Every row belongs to one group in each of 4 separate groupings. Each group adds its own fixed numbers to the row, and there is some noise. The rows also spread widely along 14 directions, which tell nothing about the answers.
Some rows, each with its group in each grouping after it:
[-5, -3, 16, 7, -28, 5, 18, 3, -28, 3, 28, -14, -5, -10, 13, -21, 11, -29, 18, -11, 21, -17, 15, 19, -21, 0, 7, 11, 9, 5, 9, -18, -10, 10]
(3) vugog (3) Los
[-1, -6, 7, 3, -14, 1, 1, 0, -21, 11, 8, -12, -16, -8, -4, -7, 3, -8, 16, 4, -9, -2, 5, -8, -8, 7, 7, 4, 4, 6, 4, -4, -12, 23]
(0) fid (4) duti
[-7, 7, 15, 3, 12, -5, 8, -12, 1, 18, -16, -11, -2, -9, 4, -28, 9, -8, 6, -5, 8, -17, -16, 8, 9, 20, 21, -11, -17, 33, 4, -4, 10, 21]
(2) dep (5) duti
[-4, -15, 14, -2, -16, 2, -1, 11, -12, -11, 14, 8, -12, -1, -6, 15, 2, 12, 3, 4, -16, 5, 1, -12, 4, 2, -31, 1, -3, -26, -20, 24, -14, -16]
(3) dep (4) vemep
[0, -4, 19, 25, -37, 9, -1, 3, -12, -24, 19, 2, -18, 13, 14, -7, 29, -32, 2, -3, 15, -15, -18, 21, 2, 8, 6, 4, -12, 16, -4, 8, -16, 13]
(4) padez (0) vemep
[16, -12, -10, 20, -9, -7, 10, 1, 3, -7, 8, 7, -6, 16, 3, 8, 2, -8, -9, 8, -2, -15, 4, 7, 1, -4, 4, 8, -7, -15, 2, 5, 10, -12]
(4) fid (3) vezu
[-9, -1, 13, 3, -26, -5, 18, 11, -5, 5, 17, -13, -1, -16, 14, -17, 7, -7, 8, -11, 10, -10, 3, 7, 11, 4, 9, 5, -2, 20, -12, -8, -5, -3]
(0) padez (1) vezu
[-5, 16, -1, 8, 0, 7, 3, -11, -7, 15, -14, -15, 6, -5, 14, -12, 3, -6, 4, -8, 5, -13, 9, 8, -10, 4, 13, 8, 3, 3, 15, -21, 1, 7]
(1) vugog (1) Los
[13, -1, -11, 7, 7, 10, 0, -11, 7, -4, 0, -8, 13, 10, -1, 3, -6, -3, -18, -2, 0, 2, 6, 12, -3, -1, 18, 5, 13, -9, 19, -18, 8, -7]
(1) fid (0) vezu
[-1, 17, 4, -4, -10, 7, 14, -22, 7, -18, -13, -17, 30, -11, -1, -2, -13, -8, -13, -15, 5, 5, -5, -1, 23, -9, 36, -17, -12, 30, -5, -21, 4, -5]
(2) fid (5) duti
[25, 7, -5, -3, -11, 16, -23, -10, 3, -5, 6, -12, -5, 12, -13, -8, -1, -22, -18, -15, -9, 1, 20, -19, 2, -13, 6, -13, 24, 19, -6, -31, 7, 14]
(4) fid (2) vemep
[0, -2, 5, -10, 12, -2, 7, 2, -11, -5, 2, 8, -4, 2, 0, 6, -6, -12, 10, 4, 11, 7, 2, 1, -13, -21, 1, -4, -3, -6, 2, 5, 5, 9]
(0) vugog (2) vezu
[7, -10, 3, 11, 13, -9, 17, -9, -1, 12, -3, 1, -9, 3, 10, -5, -5, -11, 0, 3, -3, -16, 8, 8, 1, 9, -3, -3, -10, -19, -1, 13, 18, -7]
(2) fid (1) vezu
[6, -7, -6, 19, 5, -2, 0, -13, -1, -9, -26, 9, -1, 3, -4, 19, -4, 4, 3, 17, -14, 5, -18, 0, 4, 20, 4, -7, -20, -16, 5, 31, -10, -4]
(2) fid (3) vemep
[-3, -7, 1, 14, -9, -7, 15, 7, -4, 4, 12, -9, 7, 8, 1, -7, 9, 14, -12, 15, -9, -18, 3, 3, 14, -13, 22, 4, -2, 2, 2, -15, 7, -3]
(1) fid (1) vemep
[11, -6, -4, -15, -9, -6, -4, 11, 1, 12, 21, 2, -20, -10, -3, 13, -12, 6, 12, -17, -8, 8, 13, -13, 2, -1, -16, 0, 4, -11, -19, 2, 4, -13]
(2) dep (1) vezu
[-6, 3, 24, 4, 18, 8, 0, -7, -2, -7, -11, -4, -11, -2, 3, -11, 5, -24, 1, -4, 3, 7, -17, 4, 9, 8, 2, -25, -15, 11, -16, 15, 0, 20]
(0) vugog (3) vemep
[12, 10, -15, -8, 21, 6, -13, -13, 1, 7, -16, 4, 5, 13, -3, 11, -8, 4, -5, 1, -4, 1, 9, -9, -8, -17, 6, 0, 5, -3, 9, -12, 15, 3]
(4) fid (1) Los
[-14, -3, -14, 10, 2, -17, 10, 32, -12, 10, 13, 6, -3, 15, 1, 6, 16, 33, 7, 39, 4, -14, -9, 2, -2, -33, 15, 21, 0, -4, 14, -11, 0, 6]
(0) vugog (1) Los
[3, 0, -6, -6, -7, -12, 1, 6, -1, 3, 9, 1, 11, -5, -2, -2, 3, 10, 4, -3, 10, 1, -11, 4, -5, -5, 24, 7, 3, 33, 14, -11, 0, 3]
(4) fid (1) vezu
[15, -11, -6, 13, 19, 5, -11, -2, 2, -16, -4, 6, 10, 32, -16, 0, 3, 5, -28, 28, -3, -12, 1, -3, -4, -18, 3, -6, 14, -8, 10, -4, 13, 6]
(2) fid (3) Los
[-6, 10, 7, -2, -6, -1, -10, -2, -7, 9, -18, 5, -9, -11, 3, 1, 2, 3, 13, -9, -9, 1, -9, -18, 4, 16, -11, -5, -11, 12, -17, 13, -8, 11]
(0) vugog (3) Los
[-22, -3, 26, 1, -17, 15, -3, 18, -21, -10, 1, -13, 5, -13, 0, -21, 12, 5, 6, 9, 7, 3, -6, 1, -16, 12, -15, 7, 22, 12, 5, 4, -35, 16]
(1) vugog (3) vezu
[15, -2, -11, -8, -9, 1, 6, 9, 11, -14, 10, -10, -13, -8, -6, 17, -20, -10, -5, -12, -8, 19, 14, -10, 19, -9, -3, -9, -3, -13, -31, 1, -1, -18]
(3) fid (0) vezu
[1, 8, -4, 4, -6, 9, 1, 2, -5, 3, 6, -15, -5, -10, 6, 4, 1, -3, 8, -8, 5, 11, -2, 10, -4, 3, 11, 8, 7, -3, 11, -16, -11, 0]
(4) vugog (0) vezu
[4, 9, -7, 3, -18, 16, -11, -5, 11, -46, -8, -3, 24, 7, -6, 7, 1, -5, -19, -1, 12, 15, -13, 5, 2, -5, 17, -2, 5, 23, 2, -2, -23, -9]
(3) fid (0) vemep
[19, -6, -3, -6, 10, -14, 23, -19, 7, 3, -5, -3, 20, -9, -5, -4, -26, -14, -16, -15, -3, -6, 23, -1, 5, -6, 12, -16, -8, -3, -9, -3, 30, -24]
(1) vugog (2) vezu
[18, 3, -16, 7, 17, -4, -16, -21, 2, 19, -21, 13, -7, 13, -7, 18, -1, 13, -8, 1, -24, -8, -4, -16, 6, 11, 2, -4, -10, -9, 4, 3, 15, 2]
(3) fid (3) vemep
[7, -16, 7, 0, 20, -3, -11, 16, -1, 20, 14, -6, -21, 8, -14, -7, 7, 18, -12, 13, -21, -2, -2, -15, 19, 2, -12, -13, 9, -3, -19, 0, 13, 12]
(0) padez (0) Los
[5, 19, -13, -32, 18, 12, -17, -13, 0, 16, -15, 1, -1, -14, -4, 23, -23, 14, 14, -24, -14, 33, 8, -14, -8, 6, -6, 0, 10, -11, -4, -5, -4, -4]
(1) fid (0) Los
[1, -23, 14, -13, 38, -14, 7, 15, -6, 18, 36, 3, 4, 7, -11, -14, 5, 18, -6, 11, 8, -4, -5, 15, -5, -9, -1, -8, 20, 3, 8, 0, 24, 2]
(2) padez (1) Los
[8, 5, -16, -18, 3, -3, 4, 4, 10, 2, -6, -2, 3, -16, -11, 13, -26, 12, 8, -9, -7, 15, 16, -5, 0, -3, 2, 1, 2, -6, -9, 1, -4, -22]
(1) dep (3) vemep
[-16, 11, -4, 3, 16, 3, 5, 19, 6, 10, -6, -6, 6, 7, 6, 4, 7, 36, -9, 13, -9, -1, -5, 2, 15, -7, 3, 14, 10, -18, -2, -7, 1, -9]
(1) fid (4) Los
[-7, -13, -18, 5, 25, 0, 11, 5, -5, -1, -12, -3, 33, 10, -14, 15, -13, 43, -16, 43, -15, 5, 2, -3, -4, -23, 16, 12, 15, -32, 33, -12, -2, -16]
(0) fid (5) vezu
[24, -13, -12, 23, 4, 10, -18, -16, 3, -10, -12, 4, -10, 15, -10, 21, -1, -5, -7, 14, -13, 4, -11, 2, -11, 14, -1, -2, -1, -26, 24, 14, -3, -3]
(4) dep (2) duti
[18, 7, -4, -1, 22, 25, -25, -23, 10, -26, -9, 3, 8, 22, -8, 22, -6, -14, -29, -12, -4, 17, -7, -1, 2, -9, 1, -19, 5, -13, 2, -4, 7, -4]
(3) vugog (0) vemep
[0, 4, 5, -6, 8, -2, -10, -8, -10, 15, -9, 7, -9, 6, -2, -5, 6, 7, -5, -2, -13, -10, 5, -17, 3, -1, -11, -8, -4, 2, -10, 1, 12, 12]
(1) vugog (0) vemep
[9, -24, 18, 10, 22, -18, 15, 5, 1, 5, 23, -7, -10, 5, -11, -15, 7, -14, -12, 6, 1, -6, -15, 11, 17, -1, 19, -26, -7, 10, -11, 6, 23, 13]
(3) fid (2) Los
[-1, -3, 9, 14, -6, 13, -7, 22, 6, -18, 25, -1, -1, 27, 8, -2, 25, 4, -21, 9, 15, -8, -15, 17, 5, -16, -1, 9, 18, 3, 5, -12, -1, -2]
(4) padez (1) vezu

New rows. What belongs after each?
[0, -8, -5, -11, 9, -3, -15, 27, -3, 10, 20, 10, -12, 22, -13, -5, 14, 29, -6, 22, 2, -16, 4, -9, -11, -27, -8, 13, 22, 6, 11, -13, 8, 14]
(1) dep (1) duti
[10, -15, 9, 9, -4, 0, -6, 15, 11, -4, 11, -11, -9, -7, -11, -9, 4, 2, -12, -2, -11, 9, -12, -2, 13, 24, -8, -11, 11, 11, -16, 13, -8, -3]
(4) fid (3) vezu
[7, 17, -13, 11, -18, 8, 6, -10, 10, -17, 2, -16, 12, -5, 3, 22, -4, -5, -8, -16, -2, 15, -11, 8, 19, -7, 34, -7, -8, -1, 2, -23, -5, -16]
(3) vugog (2) vemep
[2, 6, 12, 0, 23, 26, -6, 1, 9, -11, -16, -29, -1, -6, -2, -12, -11, -21, -12, -4, 1, 21, 10, 3, -2, 8, -13, -12, 23, -13, -5, -2, -10, -1]
(4) vugog (4) vezu
[-5, -18, 33, -13, 38, 4, -22, 8, -17, -2, 14, 28, -1, 27, -12, -10, 22, 13, -11, 16, 8, -6, -20, 1, -15, -8, -30, -8, 17, 6, 3, 21, 12, 20]
(4) padez (3) Los
[2, 12, -2, 28, -19, 13, 0, -1, 3, -14, -21, -17, -26, 7, 9, 2, 5, -31, -1, 6, -6, -4, -2, -7, 19, -1, 5, -12, -18, -6, -19, 0, -9, 18]
(0) vugog (2) duti
[16, 26, -21, -11, 18, 25, -25, -20, 9, 8, -26, -16, -4, -2, -2, 19, -21, -6, 3, -17, -10, 25, 12, -10, -7, 1, 7, -5, 17, -12, 7, -22, -3, 5]
(2) fid (1) Los
[-21, 3, 5, -6, 26, 8, 23, 19, 14, -30, -17, -6, 27, 9, 3, -11, -10, 5, -17, 25, 19, 7, 3, 13, 7, -27, 1, 2, 9, -8, -6, 4, -4, -17]
(0) fid (5) vezu
[11, 4, -7, -5, -22, -5, -2, -18, -7, 5, 8, 15, 4, -11, 11, 23, -5, 1, 11, -29, -2, 4, -2, -2, -12, 8, -5, 8, -10, -3, 5, 5, 1, -21]
(4) vugog (1) vezu
[1, 15, 1, -14, 11, 0, 1, 14, 8, 1, 22, 0, 2, 14, 4, -16, 9, -7, -12, -16, 25, -14, 9, 8, 2, -25, 4, 1, 16, 21, -11, -26, 22, 1]
(3) vugog (3) Los
[-7, 2, 2, 2, 18, 8, 0, 9, 5, 1, -3, -3, -6, 9, 8, -5, 6, 4, -5, 11, 4, 0, -4, 10, 5, -4, -5, 1, 7, -6, -3, 2, -2, -1]
(0) padez (1) vemep
[-7, -11, 34, -6, 17, 6, -4, -16, -13, -8, -8, 2, 1, -5, -4, -8, 2, -9, -1, -2, -8, 10, -19, -6, 5, 13, -7, -30, -10, 11, -12, 27, -3, 15]
(2) fid (1) vemep
[6, -2, -4, 7, 3, -9, 1, 8, 4, 16, 13, -2, -9, -2, -2, 6, 6, 12, -1, -6, -8, 1, -13, -1, 13, 3, 12, -3, -2, 3, -2, -10, 9, 2]
(0) vugog (3) vezu
[-2, 6, -2, -34, 0, -7, -1, 14, -5, -5, 19, 17, 10, 4, 2, -10, -1, -1, 9, -10, 31, -2, 13, 1, -25, -30, -2, 16, 20, 33, 5, -10, 5, 2]
(4) fid (1) vezu
[9, 3, -29, 23, 3, 8, -11, -5, 7, -8, -20, 5, -3, 14, 8, 16, 3, 0, -1, 14, 3, -1, -8, 18, -22, 22, -3, 21, 6, -29, 31, 14, -19, -13]
(3) vugog (0) vemep
[0, 2, -8, -3, -6, -7, -3, 3, 0, -1, 0, 5, 0, 1, 0, 2, 0, 9, -1, 3, 1, -6, 0, -10, 0, -9, -4, 3, -1, 13, -4, 2, 0, -2]
(0) vugog (1) duti
[2, 4, -3, 6, -15, 6, -6, -5, -4, -1, -7, -2, 1, 0, 7, -2, 3, -3, 2, -2, -2, -4, 3, -3, -5, 6, 1, 7, 5, 6, 5, -1, -11, -3]
(4) fid (1) vemep
[3, 6, -10, -11, -7, -6, 9, 7, -3, 23, 6, -13, -15, -21, -1, 9, -14, 9, 20, -13, -16, 10, 17, -14, 10, 3, -1, 2, 1, -9, -20, -8, -1, -10]
(4) fid (3) Los
[7, 10, -8, -11, 3, 18, -29, 23, 10, -8, 18, -7, -10, 10, -14, 12, 4, 15, -8, -3, -4, 27, -8, -10, 3, -13, -2, -3, 36, 4, -7, -17, -10, 11]
(2) fid (2) Los
[1, 2, -4, -7, -8, -4, 10, -3, -10, 11, 8, -8, 0, -16, -3, 8, -9, 6, 13, -9, -9, 6, 6, -3, 4, 2, 13, 1, -1, 0, -2, -10, -5, -5]
(3) fid (3) vemep
[5, 10, -22, -13, -15, 4, -4, -4, 0, 2, 13, 5, 18, -7, -4, 32, -11, 27, 3, -14, -9, 19, 1, -4, 1, -11, 14, 9, 11, -7, 9, -17, -6, -24]
(0) padez (2) vemep
[7, -1, 11, 6, 22, 11, -13, -24, -1, 10, -27, -1, 0, 9, 0, 0, 0, -3, -16, 2, -17, -6, -5, -14, 11, 7, -5, -17, -8, -4, -2, 2, 12, 12]
(0) padez (1) vezu
[-5, -2, -2, -5, 2, -4, 8, 4, -10, 6, -3, -1, 6, 4, -5, -3, -4, 14, -3, 14, -10, -10, 18, -8, -3, -13, -1, 8, 6, -8, 0, -3, 2, -3]
(1) fid (4) vemep
[-5, -23, 19, -1, -7, -17, 36, 6, -15, -14, 17, 6, 10, -6, 0, -22, -3, -16, 7, 13, 18, -20, 13, 16, -7, -2, -7, -3, -8, 5, -12, 24, 3, -13]
(2) padez (3) vemep
[17, -8, 4, 15, 19, 8, 7, -3, 14, -10, 7, -12, -21, 14, 12, -12, -3, -44, -12, -6, 15, -5, 11, 23, -6, 5, -13, -10, 4, -20, -5, 10, 16, -9]
(4) vugog (1) duti
[1, 11, -6, 8, -13, 3, 6, 1, 19, 0, 5, -19, 9, -14, 7, 4, -3, 6, -7, -22, -4, 12, -11, 10, 24, 11, 29, -3, -2, 14, -9, -17, -2, -16]
(1) fid (1) Los
[-2, -17, 5, 14, 9, -13, 4, 22, -8, 13, 23, -5, -9, 8, -12, -6, 18, 21, -2, 25, -8, -5, -22, 2, 13, -6, 24, -1, 2, 10, 5, -7, 3, 20]
(0) fid (3) Los
[13, -6, -4, -3, 2, 8, -12, -6, -2, 1, -5, 3, 4, 9, -8, -5, -8, 0, -15, 0, -14, -5, 24, -22, -6, -6, -18, -3, 20, -11, -8, -3, 6, -4]
(0) fid (2) Los
[12, 0, -15, -2, -26, -8, 3, 10, 11, -9, 25, 4, 3, -9, -5, 24, -5, 13, 3, -17, 2, 16, -14, 5, 11, 2, 13, 3, 1, 8, -6, -1, -5, -22]
(2) padez (2) vezu
[9, 6, -13, 10, -3, 2, -2, 3, 4, -8, -10, 3, -7, 14, 1, 12, -1, -2, -2, 9, -2, -4, 1, -3, 4, -7, 5, 4, -4, -10, -2, 1, 1, 1]
(2) fid (3) vezu
[1, -8, 18, -2, 16, 7, 3, -17, -16, 12, -11, -1, -8, -1, 5, -9, -4, -10, 2, -7, -8, -8, 14, -5, -6, 9, -19, -8, -6, -23, -8, 11, 12, -4]
(4) dep (0) Los
[8, 5, 4, -5, -6, 8, -7, -14, -3, -9, -17, 4, -1, 0, 1, -6, -7, -15, -1, -10, 4, -7, 12, -10, -7, 5, -11, -3, -5, 4, -7, 6, -1, 1]
(2) dep (0) vezu
[-10, -27, 33, 15, -19, -9, 12, 21, -3, -19, 22, -3, -8, -6, -5, -26, 21, -3, -7, 9, 5, -8, -21, 11, 15, 18, -2, -10, -12, 24, -19, 29, -14, 3]
(1) dep (0) vemep
[4, 0, 4, -18, 4, -2, 1, 12, -1, -9, 13, 8, -9, 9, -5, -6, -4, -11, 1, -2, 9, -2, 16, -3, -3, -20, -8, -2, 7, 9, -18, 2, 6, 6]
(1) fid (3) vemep
[5, -10, 12, 1, 23, -1, 10, -12, -14, 7, -21, -26, 3, -13, -20, -14, -15, -11, -1, 14, -16, 0, 14, -15, 10, -7, 17, -29, -9, -3, -6, -8, 7, 15]
(3) dep (2) Los
[7, -43, 25, -10, 1, -21, 14, 23, 10, 1, 51, -2, 10, -13, -17, -33, 3, 13, -26, -11, 0, 0, -4, 9, 8, 23, -12, -10, 24, 25, -18, 18, 12, -19]
(1) fid (0) vezu
[1, 15, 0, 12, 2, 14, -9, -8, -5, 20, -10, -8, -9, 13, 14, -6, 14, -1, -2, -4, -5, -15, 3, 2, -3, 8, 5, 16, 13, -7, 16, -21, 4, 13]
(4) fid (4) vezu
[26, -11, -14, 5, -8, 2, 2, 18, 9, -18, 18, -5, -24, 11, -2, -8, -10, -42, 4, 4, 17, 0, 31, 13, -25, -7, -16, 12, 21, -16, -7, 10, -4, -8]
(4) fid (4) Los
[2, -15, 6, -9, 25, -6, 17, 0, 3, -4, -2, -13, 18, -9, -14, -5, -23, 6, -14, 11, -10, 11, 11, -8, 14, -17, 9, -21, 0, -4, -15, 2, 11, -12]
(0) fid (1) Los
[-9, 7, 7, -11, 5, 13, -14, 7, 11, -14, -16, 6, 1, -4, -1, 6, -1, 10, 1, -2, 0, 20, -13, -4, 2, 11, -23, -2, 2, -2, -11, 21, -20, -13]
(4) dep (5) vemep
[5, -19, 25, 18, 32, 5, -13, 5, 0, 4, -7, -3, -4, 28, -13, -41, 22, -4, -31, 26, -1, -32, -4, 1, 0, 7, -7, -16, 13, 12, 5, 4, 20, 29]
(1) dep (3) Los
[6, -6, 0, -4, 9, -12, -2, -4, -6, 11, 3, 9, -6, -2, -10, 20, -1, 10, 8, 6, -9, 11, -24, -4, 12, -5, 23, -11, -19, 9, 4, -2, 8, 14]
(0) padez (5) vezu
[17, 6, -20, 10, -6, -6, -3, -13, 10, -10, -22, 7, 3, 4, -4, 14, -12, -7, -5, 1, -6, -3, 1, -3, -1, 5, 6, 0, -15, -4, 2, 13, 1, -12]
(1) vugog (4) vemep
[-2, -8, 12, -5, 3, 8, 3, -7, -3, -20, 5, 3, 40, 5, -8, -1, -4, 15, -24, 4, 2, 1, 0, 8, -4, -8, 1, 0, 15, 1, 8, 0, 1, -20]
(1) padez (4) Los
[15, -4, -8, 2, -1, 18, -9, -11, 5, -26, -36, -21, 22, -8, -22, -13, -24, -10, -21, 13, -7, 6, 26, -15, -9, 2, 3, -9, 13, 5, 8, -4, -18, -3]
(1) dep (0) vezu
[5, -1, 3, -4, 8, 4, 5, -2, -5, 5, 8, -5, -5, 1, 0, -6, -3, -14, 6, -5, 4, 2, 7, 9, -9, 1, 7, -4, 12, -3, 4, -5, 3, 6]
(2) fid (2) vemep
[5, -2, -1, -3, 20, 3, -3, -25, -9, 10, -36, -1, 17, 3, -8, -4, -13, 9, -16, 10, -21, -9, 18, -22, 0, 0, -4, -6, -1, -10, 5, -1, 12, 3]
(1) fid (0) vezu
[-4, 2, 16, -11, 6, 9, -20, -17, -22, 28, -14, 17, -23, 4, 7, 0, 5, 3, 14, -11, -22, -7, 11, -27, -12, 18, -40, 3, 5, -18, -11, 18, 0, 14]
(0) fid (4) vemep
[5, 3, -6, -17, 13, 2, -13, -19, -8, 5, -26, 12, 14, -2, -5, -6, -11, 3, 1, -5, -1, -2, 12, -12, -24, 13, -16, 4, 10, 5, 9, 13, -3, -2]
(3) fid (0) Los
[-15, 31, -20, 4, -25, 0, 2, -3, 2, -3, -39, 3, 26, -14, 12, 8, -4, 26, 11, 0, 3, -6, -4, -10, -1, 10, 3, 21, -10, 11, 1, 2, -22, -18]
(2) vugog (3) Los
[24, 3, -22, 2, 6, -7, -9, -8, 22, 14, -17, -2, -3, -1, -10, 10, -17, 9, -15, -10, -22, 3, 8, -15, 13, 19, 1, -3, 1, -4, -10, 2, 13, -15]
(1) fid (4) vezu
[6, 13, -15, 2, 20, 5, 3, 3, 18, -13, -31, -12, 4, 7, -5, -18, -13, -18, -9, 15, 16, -9, 15, 3, -4, -6, 1, -5, 7, 10, -2, 0, 2, 4]
(2) vugog (3) duti
[24, 6, -14, -9, 6, -9, -20, -15, 3, 20, -8, 26, -19, 18, -6, 9, -1, 4, -3, -10, -10, -24, 10, -24, 0, -3, -14, -2, -9, 4, -9, 0, 30, 7]
(2) dep (3) duti
[-9, -6, 2, 17, 0, 2, -2, 25, 5, 13, 14, -18, -10, -4, 4, -5, 19, 24, -2, 10, -9, 5, -17, 11, 7, 18, -5, 7, 19, -8, 5, 0, -15, -9]
(4) vugog (1) vemep
[12, 1, -14, 8, -13, -6, 16, -9, 4, 0, 1, 15, 3, 7, 19, 3, -4, -15, 3, -12, 15, -19, 16, 17, -18, 8, -5, 25, -3, -15, 10, 8, 9, -28]
(4) fid (3) vezu
[-2, 4, -4, 12, -30, -5, 16, 20, 16, 4, 9, -19, -19, -16, 14, -14, 7, -9, 8, -9, 9, -7, -3, 16, 18, 26, -3, 10, -3, 12, -21, 3, -12, -18]
(4) padez (5) duti
[1, -10, 12, -6, 32, -3, 0, 9, 3, 17, 12, -7, -3, -2, -9, -20, 4, 4, -2, -1, 4, 5, -9, 16, -6, 15, 8, -7, 18, 15, 8, 0, 10, 14]
(1) fid (3) Los
